There are 3 nested groupings, the coarsest first. Each group lies inside one group of the grouping before and may be the whole of it. The rows also spread widely along 9 directions, which tell nothing about the answers.
(in the rows, 128 means zero)
Known rows, each followed by its group in each grouping:
[104 125 142 159 164 103 137 134 128 104 117 138 144 103 121 124 102 111
 110 133  84 119 140 134 128  77 136 102 135 141 113 174  93 152 131 124
 139 166 166 138 116 115] -> q154 Tosed fegak
[149 149 129 101 130 111 138  69 161  85 157 148 156 102 123 106 102 127
 152 106 107 140 144 116 146 148 149 115 139 130 167  94 113 134 129 126
  58 162 107  77 149 145] -> q916 goge Tovag
[140  90 149 109 115 147 157  74 174 138 143 140  97 110 129 129 140 140
 188 162 124 165 122 115 132 122 112 127 136 145 167 168 101 165 144 113
  67 118 129  89 134 136] -> q154 Tosed koven
[124  85 140 158 141 131 152 134 158 178 129 101 101 133 139 140 142 111
 186 167 115 144 146 105 137 128 119  94 128 136 124 186  85 127 127 138
 140 140 150 142  77 145] -> q916 tigu Reke
[133 159 161 119 142  58 140  85 121  99 126 136 188 102 140 107  58  99
 119  88  73 121 158 167 162 144 129 101 127 150 117 123  95 136 128 120
 136 171 122  83 118  79] -> q72 lek kizes
[114 136 132 141 156 100 125 123  95 118 127 127 197  95 110 109  93  80
 106 109  80 120 169 156 143 105 142 102 137 130 136 174  80 125 145 120
 149 209 164 131 113 104] -> q72 bege Dopa
[140 127 132 137 102 151 191 148 162 110 134 133 157 176 124 131 192 156
 158 106 116 170 151  83 114 157 153 121 139 102 125  59 163 147 137  95
 105 137 141 161 164 179] -> q438 noda saku
[169 140 183 114  92 122 174  84 175 112 155 111 125 163 151 133 143 131
 182 126  95 145 132 100 158 197 154 105 133 111 108  48 132 135 113 110
  77 110 115 111 172 162] -> q154 musa bigir
[102 140  88 122 146 140 117 161 128  83 134 155 111 127 116 144 158 168
  88 141 152 119  81 105  75  54 146 145 128 123 151 112 156 147 132 129
 108  97 127 161 159 152] -> q154 Dib Zoko
[113 133 123 157 149  94 147 141 133 110 113 132 150 120 137 120 107 105
 121 121  95 124 149 125 134 109 129  93 129 140 105 149 102 147 129 142
 149 162 143 137  92 125] -> q916 goge nar
[128 142 157 129 153 103  83 122 125 123 136 136  92 118 147 150  69 140
  79 136 115  76  99 138 144  94 136 138 115 139  96 102 147  81  88 145
 117 120 149 135 147 118] -> q154 runo led
[131 149 160 110 164  95 124  60 136  84 145 140 177  86 115 105  62 102
 117 113  70 115 167 142 155 119 153  92 137 142 124 130  85 131 114 136
  99 201 149  93 131 111] -> q154 musa bofe
[132 140 123 110 144 132 147 123 153 100 142 138 137 121 111 142 132 153
 131 112 118 144 140  98 115 115 161 112 122 134 142  98 129 124 118 124
  89 144 128 127 134 154] -> q438 noda Sevif
[109 103 137 132 126 105 156 102 150 110 113 176 118 110 146 119 119 153
 148 131 118 148 125 125 122  95 105 130 134 150 134 164 134 188 151 125
 111 128 144 101 127 114] -> q154 runo Bonu
[ 88  85 128 149 156 135 129 143 166 141 129 160  68 111 126 162 132 165
 134 149 142 124 116 106 111  35 112 130 126 157 136 182 128 143 132 120
 109 107 172 149 114 133] -> q438 noda Sose
[139 155  92 115  98 127 163 161 122  79 143 124 158 153 125 132 192 149
 134 110 137 163 103 110  87 142 151 131 124 104 149  80 143 163 144 103
 108 108  92 137 175 160] -> q72 Gis tavig
[118  90 154 120 148 115 171  96 201 121 132 154  75 108 137 166 124 167
 193 140 116 157 129  82 125  83 122 102 115 171 141 156 110 168 132 126
  70 118 140 102  98 135] -> q438 pekul mir
[ 85 113 161 192 158 107 138 161 131 133 122 133 153 123 127 129 125  98
 131 122  79 107 150 138 141  54 124 103 139 124 115 171 111 120 142  96
 147 177 221 197 144 132] -> q72 lek zapu
[152 106 124  97 112 154  96 120 102 184 132 127 121 122 127 125 114 148
 119 148 163 134 136 140 147 129 101 159 116 146 164 119 140  83 113 129
 126 136 120 126 115 121] -> q72 lek digap
[138 107 123 115 115 174 113 118 100 156 136 134 175 136  97 107 146 131
 120 120 131 141 167 143 151 145 123 159 156 115 168 117 143 112 151  96
 119 167 151 126 159 135] -> q438 pekul Dekil
[147 116 167 122 137  75 181 119 158 153 111  91 109 127 158 158 100 112
 176 151  97 156 150 109 143 154 118  63  92 178  95 165  53 135 103 160
 155 128  97 106  27 101] -> q72 lek kizes
[127 138 121 122 108 143 130 119  84 112 113 153 202 148 119  75 121 134
  80 102 117 132 167 156 146 154 116 155 157 109 116  80 173 144 141 110
 157 175 148 135 161 120] -> q154 musa bofe
[133 112 115 102 105 133 137 106 136 131 150 126 144 105 122 126 164 116
 171 137 142 161 117 145 116 131 114 139 133 128 195 181  93 175 171  99
  97 117 104  85 152 121] -> q72 lek zapu
[129  95 163 138 112 123 141 108 118 182 113 120 134 130 141 117  98  98
 143 124 110 125 157 168 171 165 100 133 140 143 112 168 116 129 142 107
 170 134 149  93  99  86] -> q438 noda Sevif
[144 126 116  94 132 126 110  99  89 142 121 113 142 102 119 117  86 104
  98 156 131 128 130 169 132 147 117 130 123 155 139 186  77 139 129 147
 155 134  84  68  85  77] -> q154 Tosed koven
[118 113 117 126  96 148 137 125 124 121 130 177 142 136 129 111 147 167
 127 107 139 152 131 122 125 101 110 171 143 122 166  92 189 145 154  90
  97 136 155 145 171 144] -> q72 bege Dopa
[131 147  94 119 121 143 168 160 139  85 143 121 171 150  98 135 188 139
 122 110 129 159 133 101  89 141 169 115 136 101 141 103 124 161 148 105
 115 132 112 138 162 161] -> q438 noda Sose
[150 137 117 108 111 129 123 125 100 124 140  97 159 125 118 124 155  91
 116 146 133 129 105 163 119 178 146 135 138 102 148 166  92 151 151 120
 141 116  93  89 154 112] -> q154 runo led
[158 126 145 136 108 156 157 152 117 158 132  95 162 168 120 125 157 114
 149 130 107 155 169  99 146 171 149 110 129 108 127  82 126  81 118 119
 135 175 148 180 124 169] -> q72 bege Dopa
[122 113 113  99 131 101 110 112 110 142 116 149 120  95 138 130  89 147
 110 135 149 134 124 153 126 100  90 143 111 174 152 167 118 140 126 143
 141 117 100  87  79  80] -> q72 lek kizes
[121 131 110 120 152 116 122 137  96 130 111 138 155 103 117 126  89 133
  93 128 118 133 160 124 121  90 128 114 111 156 131 153 106 117 123 152
 154 181 133 137  65 107] -> q72 bege Dopa
[168 156 201 134 106 115 144  90 149 120 152  99 144 164 147 123 104  99
 145 116  68 108 126 137 176 195 164 114 144 103  90  41 133  89 106  94
  91 135 135 130 198 142] -> q154 Tosed koven
[159 116 170 123 103 156  95  99 101 175 130 140 133 150 142 102  91 144
 107 123 120 107 150 141 182 166 118 164 142 119 119  53 187  52  95 121
 112 156 164 142 167 135] -> q154 runo Bonu
[115  97 127 150 133 133 164 153 130 155 122  99 150 129 111 139 160  90
 146 145 117 146 153 135 122 136 129  98 138 130 124 213  68 163 156 116
 170 140 139 124  89 114] -> q438 noda Sose

New rows. What belongs after each?
[146  92 103 125  70 167 174 188 114 183 102 112 119 186 143 138 204 165
 152 159 176 186 134  99 103 161  87 149 111 133 133 116 155 146 139 131
 172  91  99 161  88 149] -> q72 lek zapu
[113 149 119 129 155 101 152 121 114  86 121 140 203 103 102 110 101 104
 103  85  86 134 172 146 126 118 152 101 139 133 126 153  97 156 147 114
 147 191 144 107 121 108] -> q438 noda Sevif
[140 137 115 127 142 151 130 144  77 129 125 104 204 130  94 104 138  97
  89 133 108 134 183 132 134 146 152 104 142 105 124 138  93 115 125 138
 164 199 148 156 116 141] -> q154 musa bigir
[166 136 127 113  88 158 127 119  55 151 113 108 214 151 112  71 121 102
  86 113 117 146 174 169 160 219 123 155 155 109 128  95 136 119 144 113
 175 176 108 102 136 111] -> q154 Tosed fegak
[123 149  95 102 159 124 128 146 119  86 125 142 122 117 120 150 119 173
  81 145 138 130 128  89  90  83 152 108 104 149 117 109 120 133  95 171
 124 132 105 144  92 144] -> q154 musa bigir
[136 135 136 158 113 146 176 185 114 127 121  89 166 184 122 132 183 112
 123 141 104 139 153  98 124 162 155  95 134  91  82  93 124 125 121 122
 170 146 151 198 134 170] -> q154 musa bigir
[126 101 109 123 123 142  79  92  98 163 146 128 157  81 111  93 116  71
 126 138 136 116 132 190 155 134 105 156 162 118 194 211  91 139 165 111
 117 152 133  73 146  97] -> q916 goge nar
[147 116 166 102 112 108 163  81 193 128 148 130  81 128 156 157 114 148
 184 130 121 147 113 111 139 156 127 115 119 158 122 115 116 158 127 117
  79  82  93  62 121 119] -> q438 noda Sose
[161 164 121 115 116 129 158 155 115 105 127  91 144 171 127 139 146 129
 106 141 117 139 119 111 112 173 162 105 113 118  95  73 118 118 105 141
 146 117  83 143 126 144] -> q154 Tosed koven
[135  89 130 119 110 126 163 143 151 162 104 130  57 146 163 159 144 172
 157 181 156 157 107  92 108 128  99 120  98 164 108 156 128 157 114 166
 147  74  99 121  60 128] -> q154 runo Bonu
[118 112 174 164 152  91 148 100 168 143 115 145 108 129 164 123  67 137
 159 122  78 117 163 108 170 116 117  98 128 156  84 114 132 112 103 138
 127 166 176 138  89 131] -> q916 tigu Reke
[143 108 198 152  91 136 100 103 142 165 148 129  88 158 164 128 116 123
 140 133 114  88  94 159 185 158 115 169 150 103 109  80 182  89 119  84
  99  92 174 135 218 132] -> q154 runo led
[122 168 121 111 131 110  91 117  94  87 132 147 153 122 129 115  90 129
  62 105 120  87  95 169 127 121 140 157 140 121 124  86 160 129 127 120
 134 115 111 107 177  99] -> q154 Dib Zoko
[ 89 127  91 145 162 109 145 139 170  78 130 174 111 111 129 137 136 179
 136 126 128 141 116  86  88  43 138 118 126 140 146 132 143 167 133 133
  91 135 151 149 130 162] -> q916 tigu Reke
[132 126  69  93 145 149 152 161 105 124 110 126 153 121  96 138 145 155
 101 137 154 170 162  97  84 118 140 110 105 155 145 155 102 143 124 163
 162 153  92 123  48 134] -> q438 noda Sevif
[102 125  82 109 163 136 109 150 136 108 128 163  92 100 110 162 118 186
  88 135 159 128 115 100  88  39 135 134 105 162 150 140 147 126 111 149
 108 118 128 137 100 135] -> q438 noda Sevif
[131 108 116 100 142 140 108 116  76 162  96 145 166 114 111 108  68 146
  76 116 131 130 189 147 153 130  99 143 124 166 126 139 134 106 119 150
 174 187 129  99  56  86] -> q438 pekul mir
[139  95 207 150 130  99 169  69 176 148 141 114 125 111 149 123 112  79
 208 143  62 136 152 131 174 155 131  79 143 132 121 183  67 146 139 112
  98 157 167  99 134 123] -> q154 runo Bonu
[150 108 114  88 116 178 123 108 123 155 134 154 128 129 112 121 122 181
 121 120 157 155 162 102 135 134 121 159 126 148 163  81 169  94 112 133
  97 153 129 120 118 152] -> q438 noda Sevif
[149 110 138 122  71 149 127 144 109 176 121 125  98 174 163 129 141 159
 137 133 158 140 112 131 147 167  90 167 126 134 118  71 184 103 115 110
 141  88 115 135 135 132] -> q72 Gis tavig
[118  86 108 115 141 141 145 132 136 145 101 168  93 113 135 134 121 195
 126 163 153 164 146  82 104  72 100 126 106 176 137 165 135 145 114 173
 129 140 137 139  56 135] -> q154 runo Bonu
[120 113 105 114 119 129 105 120  92 131 123 145 140 104 122 112 128 121
 101 142 145 121 110 171 118 120 112 157 140 126 157 188 124 161 154 124
 145 117 115  91 139  92] -> q154 runo Bonu
[115 140  72 131 146 124 155 152 133  90 133 126 166 120 106 124 169 129
 133 133 127 160 137 104  84 116 156 103 133 115 154 154  97 171 149 134
 131 153 115 134 118 156] -> q916 tigu Reke
[140 153  81 105 102 123 132 184  85 123 120 108 149 159 125 142 164 142
  87 131 163 144 105 136  93 148 129 143 110 125 134 100 141 130 126 133
 169  93  69 141 119 121] -> q72 lek kizes
[106 133 155 155 146  88 120 141 143 114 130 116  77 129 152 164 103 108
 110 156 103  82  70 155 124  86 131 118 121 139  88 165 108 138 118 118
 138  77 134 132 141  97] -> q154 Tosed koven
[137 152 109 132 139 145 133 171  68 124 110  94 202 153 100 106 143  97
  73 130 109 128 162 132 117 155 156 107 137 108 108 109 108 106 122 144
 191 178 130 171 109 136] -> q154 Dib Zoko
[144 108 135 106 132 123 144  83 114 151 124 129 190  95 110  96 107 109
 150 121 108 170 191 142 153 146 108 111 134 153 170 171  77 132 144 126
 126 202 134  94  87 107] -> q72 lek kizes
[121 129 104 146 151 149 111 170  93 126 139 109 169 118  98 126 154 111
 109 132 120 130 145 124 113  86 153 114 131 113 155 147 102  98 124 118
 130 181 166 181 139 157] -> q72 Gis tavig
[120 109 108 150 163 144 105 133  94 164 135 101 187 100  95 101 123  76
 122 143 107 125 179 146 140 122 142 106 151 115 156 204  64 106 140 135
 158 211 165 140  99 133] -> q916 tigu Reke
[115 109 167 164  96  86 160 112 167 144 122 138  93 157 184 127 118 119
 179 122 105 118 102 149 157 159  98 136 145 125  94 122 156 172 149  93
 139  78 136 101 148 112] -> q916 tigu Reke
[113 114 140 115 147 101 147 106 154 107 109 178 110 114 140 139  79 182
 122 110 120 138 145 110 135  82 108 126 112 175 112 117 154 153 121 135
 114 135 136 104  92 108] -> q438 pekul mir
[121  99 154 149 168 137 114 141 139 175 141  91 109 108 111 159 116  89
 135 161 113 108 144 129 141 101 140  92 127 143 121 203  61  92 115 132
 139 147 160 142  86 119] -> q438 noda Sose
[141 128 124 108 146 101 173 128 151 120 123 112 139 116 125 149 130 135
 157 142 115 172 152  94 110 124 138  76 100 163 140 150  67 141 115 154
 122 150 101 123  62 134] -> q72 lek kizes
[139 113  63  92 102 190 124 149  80 137 108 157 143 144 103 105 155 189
  75 149 184 168 135 117  96 120 107 176 128 138 160 109 171 139 134 141
 141 133 103 138 113 139] -> q154 Tosed koven
[118 169 158 166 166  74 181 159 170  54 138  99 133 136 129 164 137 104
 136 127  55 117 113  93 104 101 191  57 121 121  79 118  74 150 111 124
 116 134 137 162 142 154] -> q154 Tosed fegak
[136 167 131 140 114  92 144 101 108  81 132 134 226 127 126  73 105  76
 116  72  77 124 160 169 160 177 145 121 163  99 124  97 126 158 158  98
 132 182 128  95 177 117] -> q916 goge nar
[138 139 101  98 132 158  94 129 107 128 145 141 144 121 105 128 120 159
  80 114 153 123 132 130 121 117 144 157 132 131 151  91 154 100 117 124
 111 136 118 119 149 133] -> q438 noda Sose
[123 174 108 142 121  92 142 156 119  82 138 113 170 154 137 122 142 105
 112 102 101 112 108 147 116 163 164 120 141  92 108  92 135 151 141 105
 149 117 104 126 176 132] -> q916 tigu Reke
[103 112 117 132 169 123 112 133 106 145 114 138 147  95 108 126  83 120
  86 129 118 117 167 142 133  80 122 114 127 161 124 195  94 124 128 142
 164 176 154 121  69  93] -> q438 noda Sose
[140 139 125 123 140 141 180 139 181  92 153 121 138 142 106 154 172 155
 158 123 115 165 145  63 101 122 180  89 120 122 135  88 109 134 120 124
  80 141 128 151 139 186] -> q438 noda Sose
[108 118 159 153 167  98 127 138 181 110 156 117  61 107 142 183 138 118
 156 171 104  98  74 106 108  58 160  90 116 131 122 180  84 128 109 133
  82  91 156 153 151 145] -> q154 runo Bonu
[141  82 122 100 147 164 117 118 148 184 131 125  79 105 119 162 122 157
 147 172 156 148 146  96 121 104 120 123 107 170 154 169  99 100 100 161
 110 129 122 115  53 133] -> q438 noda saku
[139 126 129 145 104 146 150 150  87 137 106 125 196 162 122  91 144 122
  97 116 111 142 170 141 143 175 128 138 145 100 108 102 150 128 142 120
 174 179 159 156 145 136] -> q154 runo led
[130 141 137 111 122  99 123 113 146  92 122 173  91 131 160 139  93 190
  96 122 133 118  95 117 122 106 121 153 110 150 103  72 183 142 109 140
 102  92 115 110 146 123] -> q154 runo led
[127 118 105 115 167 134 151 168 149 141 132  90  96 114 108 183 150 128
 141 169 135 144 131  83  90  97 160  77  95 155 131 187  59 120 104 166
 139 124 107 142  46 145] -> q438 noda Sevif
[153 177  94  77 128 105 160 111 137  40 128 159 172 126 119 122 124 185
  96 101 121 162 131  91  89 141 169 116 109 135 133  54 143 166 116 157
  92 151  77  99 140 154] -> q154 runo led
[137 136 153 154  68 116 178 145 104 131 123 112 189 182 144 100 167  86
 148  94  97 143 137 159 151 204 124 136 154  86 109  96 151 158 172  67
 163 129 134 134 180 120] -> q72 bege Dopa
[ 93 156  69 140 140 105 148 164 137  53 126 162 152 128 120 124 150 147
  98 111 135 129 108 114  82  76 144 124 136 118 140 123 143 181 149 123
 120 124 116 139 147 141] -> q916 goge Tovag
[153 148 126 129 117 116 167 188 107 137 102  97 153 178 139 139 144 145
 110 129 121 148 152  98 121 156 140 100  95 133  86  64 136  96  97 146
 182 143 109 184  83 145] -> q72 lek digap
[143 131 132 117 104 121 146 131 124 135 127 113 147 148 136 135 135 112
 127 119 124 133 130 147 130 182 132 130 132 123 114 120 125 143 138 111
 156 110  96  96 125 105] -> q438 noda saku
[167 133 146 104 126 151  80 111 109 158 164  76 111 118 116 142 121  92
 122 166 128 106 104 151 145 163 151 135 131 116 149 133  86  81 107 126
 106 111 100 102 149 127] -> q154 Tosed fegak
[141 155  97 103 164 128 139 132 105  85 119 130 173 107  98 120 104 152
  84 130 108 154 168  93 103 109 160  98 113 152 130 116  93 129 105 170
 129 191 109 130  79 142] -> q154 Tosed fegak
[153 107 115 102  78 169 112 148  76 190 114 109 137 174 127 122 144 134
 100 132 169 133 128 164 149 198  98 183 135 120 129  99 171 112 140 110
 174  97  93 101 125 101] -> q438 pekul mir
[140 113 182 138 104 105 165 108 164 147 127 131  99 149 165 141 110 134
 178 126  97 142 135 107 160 143 115 115 118 146 106  96 142 122 121 111
 112 123 142 131 116 133] -> q72 bege Dopa
[161 124 135 100  93 147 123 116  83 170 122  90 158 155 132 108 128  97
 111 152 136 129 148 162 153 214 114 138 135 119 113 121 118 121 123 134
 176 130  93  98 109 102] -> q154 musa bofe
[134 158  94  91 139 107 117 119 110  87 153 121 165  90 102 134 130 106
 116 123 125 137 112 142  98 117 159 117 122 127 174 158  80 151 147 126
 106 140  83  90 134 113] -> q72 bege Dopa
[108 105  82 113 158 176 107 142 126 132 133 169 120 100  91 137 137 185
 100 133 160 143 147  93 101  45 134 145 123 148 177 138 149 107 119 135
  97 161 163 156 116 159] -> q438 noda Sevif
[115 139 121 110 153 107  95  97 142  89 164 148 119  71 115 147 111 122
 131 128 121 112  96 137 112  58 152 131 128 133 187 163 101 137 139 110
  60 132 132 105 168 120] -> q72 bege Dopa
[152 154 124  93 140 107 117  96  96 118 143  99 196  93  99 116  91  72
 107 106 101 124 159 173 142 178 161 110 134 127 144 160  67 126 137 124
 142 170  94  57 118  89] -> q438 noda Sevif
[119 107 195 147 142  91 120 106 165 164 128 124  66 122 162 164  63 119
 141 137 102  91 116 146 168 114 109 116 122 166  80 150 116 111 107 122
 131  97 147 102 103  89] -> q438 noda Sose
[112 103 119 152 142 130 197 174 153 128 105 117 134 152 116 155 177 136
 160 146 112 170 160  84 103 108 135  84 119 143 111 168  93 170 147 130
 155 139 143 161  76 148] -> q438 pekul Dekil
[140 148 180 151  98 117 102 131 121 135 145 108  98 175 158 140 112 108
 103 130 109  70  72 168 165 157 135 158 142 101  82  58 173  87 108  85
 125  69 136 141 214 116] -> q154 Tosed koven
[116 115  98 115 151 147 126 125 129 111 134 142 124  98 100 133 137 144
 116 162 136 146 121 118  97  72 134 124 125 145 166 182  94 153 134 136
 105 141 128 127 118 132] -> q154 Tosed koven
[135 111  93  94 114 138 134 113 111 126 131 118 138 106 112 124 152 111
 129 165 149 156 105 156 100 140 117 139 133 136 172 214  74 191 164 124
 137 104  76  68 114  94] -> q154 Tosed koven
[113 139 107 127 113 128 118 136 127  85 148 163 133 124 130 128 156 157
 122 104 141 134  90 134 105  84 132 158 141 116 164  99 169 149 144  85
  82 110 136 134 208 145] -> q72 Gis tavig
[153 128 115  97  95 151 103 123 119 135 154 113 112 134 128 140 165 129
 122 154 163 125  77 148 115 165 137 168 131 102 163 126 139 137 139 115
 104  74  89  94 185 134] -> q154 runo led
[126 121 140 149 104 138 163 146 128 132 117 140 167 163 131 116 150 133
 124 100 112 143 158 128 137 154 129 139 148 112 108  90 164 139 142  94
 148 144 157 147 150 134] -> q438 noda saku
[131 154 108 131 103 140  98 163  59 127 120 122 162 165 123 110 124 118
  43 125 139  95 103 180 130 151 129 173 144 103 105  90 170 112 130 107
 178 112 113 142 175 102] -> q154 Tosed koven
[140 117 128 111 129 105 160 107 131 121 128 106 152 102 125 128 141  89
 153 154 113 153 129 147 117 161 133 100 128 135 141 220  50 191 158 138
 141 134  98  72 100 102] -> q154 runo led
[143 116  73 101  83 159 125 130 104 141 117 154 143 142 132  96 149 159
 112 125 178 160 131 131 120 160  98 173 138 129 164  98 174 154 147 135
 133 115  85 102 118 136] -> q916 goge nar
[ 97 106 120 168 125 124 117 148 117 149 110 155 120 140 147 112 115 140
 110 128 128 108 128 145 140 102  98 155 148 129 114 133 171 133 139 113
 161 124 166 146 131 119] -> q916 tigu Reke
[ 98  95 116 140 131 123 115  97 149 135 141 160 117  96 133 113 126 123
 158 135 131 127 116 152 133  95 103 149 153 128 172 193 126 171 165 100
 104 123 151  94 151 116] -> q916 tigu Reke
[110  89 139 122  98 116 161 101 160 128 124 159 107 126 145 135 143 142
 171 122 133 148 107 152 133 130  89 154 143 140 146 168 144 213 179  83
 113  80 121  62 149  93] -> q438 pekul mir
[141 136 129 107 153 128  75 119 117 132 158 106 104  99 121 156 112 112
 105 162 132  93  90 139 123 107 160 124 118 125 149 151  94  87 101 145
  98 117 114 117 149 125] -> q154 runo Bonu
[128  96 169 146 102 134 114 136 122 182 127 110  74 157 159 145 127 112
 131 164 136  95 103 155 160 143 101 146 136 124  92 138 142 117 118 112
 154  74 147 137 139 114] -> q154 musa bigir
[125 113 139 148 112 163 148 139 131 148 137 125 156 148 110 120 161 120
 142 112 116 140 151 127 143 138 137 138 151 104 141 115 148 117 145  83
 122 151 174 154 170 153] -> q438 noda Sevif
